The rows come from 4 hidden closed curves, with some noise, and rows from the same curve form a group. Each curve winds through 8 dimensions. The rows are also pushed far along 4 directions, which tell nothing about the answers.
In the rows, 128 means zero.
Some rows, each with its group after it:
[166 159 115 121 141 142 104 156 135 145 132 123 163 129 142 128  93]
lub
[126 141 147 105 129 104 153 125 125 146 137 131 139 143 157  87 115]
ronav
[141 126 134 129 128 132 129 132 142 131 134 127 120 159 147 131 152]
ger
[ 99  90 172 152 133 116 162 150 111 141 105  86 150 137 114 167 172]
ronav
[163 132 128 119 115 110  95 159 174 135 124 158 115 135 150 101 118]
ronav
[130 133 162 135 120 114 141 133 166 133 145 113 102 125 137 133 125]
tik
[113 107 140 193  95 154 118 155 148 131  77 108 126 142 111 140 164]
ger
[141 107  99 119 137 137 105  90 126 125 122  96 145 137 125 132 128]
lub
[161 142  93 104 132 144 104 114 119 122 150 120 120 134 124 130 129]
ger
[126  88  87 147 118 154 119  81 130 118 138 115 119 127  92 136 128]
ronav
[ 99  63 159 119 144 109 163  76 118 110 151  84 120 130 112 171 195]
ger
[114 133 139 131 131 134 147 128 122 139 121 101 150 152 127 143 146]
lub
[137 161 149  93 122  99 134 163 129 149 137 133 139 139 157 106 131]
ronav
[136 124  95 117 116 125 107 103 149 117 143 155  97 132 127 110 126]
tik
[145 158 186 144 110 131 139 189 122 134 118 125 125 135 164  91 162]
lub
[115 136 151 118 137  92 155 108 125 133 132 106 144 112 131 137 131]
ger
[128 154 205  96 136 102 171 149 127 130 143 104 116 144 167 103 148]
ger
[ 98 130 141 120 147 133 163 116  42 127 113  66 169 110 101 147 144]
ger
[135 137 132  84 112 100 141 106 121 119 130 119 112 154 150  87 162]
lub
[116 123 123 153 134 147 116 121 145 128 148 120 124 134 126 163 143]
lub
[106 114 187 158 112  92 156 132 159 131 100 105 120 119 132 134 155]
ger
[112 111 169 108 127  91 162 132 104 123 143 120  99 120 139 117 156]
lub
[137 191 117 113 134 122 143 151  87 126 116 169 135 103 118 146 112]
ronav
[172 115  98 132 105 146  91 138 173 123 139 169  96 140 137  94 116]
tik
[122 148 112 194 113 156 106 164 132 141  87 152 148 121 130 124 107]
lub
[146  77 130 105 112 121 120  91 155 105 165 115  80 139 128  96 160]
tik
[153 152 111  49 145 109 127 101 104 119 194 126 112 122 145 113 132]
lub
[140 100 130 127 133 139 136 101 135 129 129  78 133 136 109 144 125]
ronav
[122 111 111 146 129 126  97 119 149 128 123 115 115 113 115 148 114]
lub
[138 135 111 123 126 123 107 109 143 120 131 116 107 125 128 141 128]
tik
[134 142 108 122 137 137  93 105 178 128 149 135 122 149 158 128 114]
ger
[141 145 118 158 128 162 105 148 134 125  81 130 157 117 105 149 109]
tik
[158 123 104 179 110 157  77 130 176 128 111 122 113 137 135 121 116]
ronav
[132  84  68 156 117 153  89  88 154 117 119 133 113 127  90 150 120]
tik
[109 134 139 135 123 112 148 111 143 137 113 110 128 138 123 138 121]
ger
[160 146 114 117 139 132 112 137 133 146 155 146 142 129 156  93  87]
tik
[147 118 107 110 145 119 136 136 103 139 120 138 155 127 109 158 117]
ronav
[144 145 112  90 131 102 125 118 143 137 138 144 126 139 149 101  99]
lub
[143  92 105 161 123 167  93 115 178 110 118 139 101 141 112 137 111]
ger
[161 161 126 117 127 139 135 167  81 129 132 144 139 101 119 115 118]
tik
[132 130 108  79 131 123 122  90 117 115 140 116 127 152 142 108 150]
tik
[147 120  91 156 135 154  93 115 163 128 105 141 145 132 118 147  94]
tik
[123 104 135 109 152 126 132 108 138 132 158 103 132 159 147 146 149]
tik
[101 122 125 184 115 133 102 139 145 130  96 131 127 121 129 142 143]
ronav
[124  84  96 153 120 145  82  81 191 124 123 111 112 160 142 112 117]
ger
[146 128 177 127 127 124 159 160 123 126 126 129 125 120 129 118 135]
ronav
[146 175 152 104 132 118 133 144 130 134 173 132 116 142 187  91 142]
ronav
[ 98 142 155 134 125 133 129 130 139 123 111 107 121 139 142 131 141]
ger
[104 127 155 150 120 135 159 147  89 120 123 128 121 115 112 144 169]
lub
[129 141 129  70 121  93 140  88 145 108 160 146  85 137 144 107 147]
ronav
[122 171 134 137 143 122 139 157 107 155 106 132 175 129 145 126  98]
lub
[135 131 109  82 137 124 144  89  98 123 138 104 140 157 128 132 152]
tik
[111  75 166 141 126 115 168 141 107 131 126 115 129 137 122 125 175]
ronav
[148 157 110 151 124 138 128 172  94 151  78 134 169 119 111 136  96]
lub
[146 143 103 127 130 145 138 120 113 135 136 131 150 112 105 135  94]
tik
[144 142 135 116 111 141 106 134 145 127 135 108 121 131 143  81 116]
ger

New rows. What belongs after each?
[137 133 120  83 140 117 116  88 151 130 157  97 129 161 157 121 140]
lub
[ 97  35 180 151 111 111 166 123 146 125 118  89 109 158 113 143 200]
ronav
[120 142 107 132 116 117 116 141 111 130 109 149 129 121 123 130 141]
ronav
[173 119  65  90 138 132 104  93 124 128 153 129 133 135 117 126 101]
ronav
[141 124 124 102 141 118 138 109  99 122 157 104 137 119 121 151 162]
ger
[123 104  75 180 143 153 113 139 117 152  94 146 184 114  86 177  82]
ronav
[148 166 119 131 133 132 124 136 105 132 126 123 136 122 144 119 122]
ronav
[103 149 142 150 128 128 152 168  93 136 114 155 151 108 114 154 141]
ronav
[132 157 125 149 106 142 117 157 121 131  92 146 130 133 142  97 124]
ger
[ 96 108 161 149 136 134 141 121 136 116 114 106 128 122 116 163 147]
ger
[100  81 162 183 121 132 113 129 180 130 128 102 106 130 144 127 142]
lub
[117 167 130 128 130 124 125 127 105 125  99 115 138 118 131 129 116]
ger
[140 140  45 141 142 172  83 121 114 140 128 134 167 133  98 177  96]
tik
[140 154  90  99 130 134 105 116 148 128 153 151 124 150 144 132 121]
tik
[120 160 153 153 105 133 158 165 106 139  96 127 140 126 122 114 126]
ronav
[103 135 139 116 132 110 152 133 110 129 146 154 129 125 132 134 150]
ronav
[137 106 127 148 122 148 113  95 193 123 163 122  98 145 145 117 122]
ronav
[103 129 151 138 129 115 156 100 120 117 109 109 119 126 127 129 137]
ronav
[146 106  47 187 139 171  72 137 154 155  98 160 180 117  91 167  56]
ronav
[142 103 111 119 131 129 105 125 148 125 163 134 114 132 128 148 153]
ronav
[132 139 133 114 136 130 131 158 111 128 131 170 135 138 153 103 138]
tik
[107  78 140 231 125 164 134 158 112 132  61 115 158 116  97 167 142]
lub
[138 138 105 119 157 158 128 121  90 118 125 131 146 120 110 156 107]
ger
[ 95  91 133 172 132 126 106 112 149 131 119  95 120 119 125 152 128]
lub
[129 126 119 146 138 153 130 101 141 127 153 118 127 129 127 141 116]
ronav
[163 149  90 118 139 142 104 128 109 133 150 127 154 104 114 153 123]
ger
[122 148 146 167 132 138 143 160 116 130  63 142 156 125 117 156 125]
tik
[153 125 120  95 119 128 123  99 147 127 159  95 117 155 135 108 139]
tik
[135 148 150  63 132  91 148 117 112 116 174 127  96 126 151 108 155]
lub
[149  85 101 136 122 135  81 108 210 127 154 138  97 150 132 150 136]
ronav
[115 130 122  52 163  80 167  84  50 125 148 104 148 126 132 137 148]
ronav
[123 133  76  73 147 124 118  79 107 126 176 120 129 155 139 132 141]
tik
[141  97  90 155 121 140 100 106 175 123 128 152 116 135 119 140 122]
ger
[118 155 190 123 119 117 175 163 137 134 128 149 118 141 153  98 130]
ger
[151 161 121 100 140 145 128 152  74 122 129 133 151 115 124 123 129]
tik
[134 153 122 116 118 109 124 117 150 134 138 126 107 137 146 118 122]
tik
[150 133 142 103 127 102 131 152 160 133 143 162 116 142 148 125 134]
ronav
[115 143 101 156 133 137 109 141 138 145 124 154 151 125 133 149 109]
ronav
[143 150 152 108 132 122 175 164  74 139 116 146 161 123 119 116 127]
lub
[143 189 107  88 151 126 124 148  77 125 153 172 142  96 135 127 103]
tik
[158 182 120  83 146 138 129 140  79 125 167 128 148 119 144 118 134]
lub
[155 110  65 132 136 147  83  98 169 149 148 134 154 139 135 108  68]
ronav
[121 125 153 122 141 121 147 139 113 142 152 104 142 139 145 137 153]
ronav
[164 193 122 128 135 135 132 202  89 152 138 190 160 113 157 102 103]
ronav
[127 162 168 111 147 125 159 154  77 126 154 128 148 108 147 120 144]
lub
[134 107 141 137 128 128 123 140 164 141 128 108 133 136 122 140 112]
lub
[ 81  98 120 121 157 131 147  66  59 114 143  63 150 128 114 160 178]
lub
[161 151 139 134 121 124 123 158 137 138 131 136 143 109 141 104 111]
ger
[118 124 118 164 130 157 111 132 148 128 136 125 129 126 117 168 135]
lub
[132 131 127  94 132 115 117 125 122 125 175 112 100 129 148 115 149]
tik
[115  91 161 175 101 139 139 159 149 134 102 115 110 151 117 139 169]
tik
[121 116  99 132 147 148 120  88 115 118 111 107 159 121  97 162 117]
tik
[137 143 104 107 139 132 118 118 112 113 145 150 120 106 116 140 122]
tik
[139 123  95 106 130 134  80  86 143 110 154 123 116 133 149 107 138]
ger
[119 104 135 100 130 108 133  95 160 118 168 118  93 151 139 151 172]
ronav
[154 166 122 142 127 141 108 146 134 134 137 129 126 132 156 111 122]
ronav
[135 147 105 105 129 116 110  90 147 125 132 134 125 126 140 102  95]
ronav
[119 156  91  85 156 118 130  88  50 117 151 105 159 102 114 154 142]
ger
[136  93  74 131 129 154  88  76 152 116 117 110 134 153 109 145 130]
tik
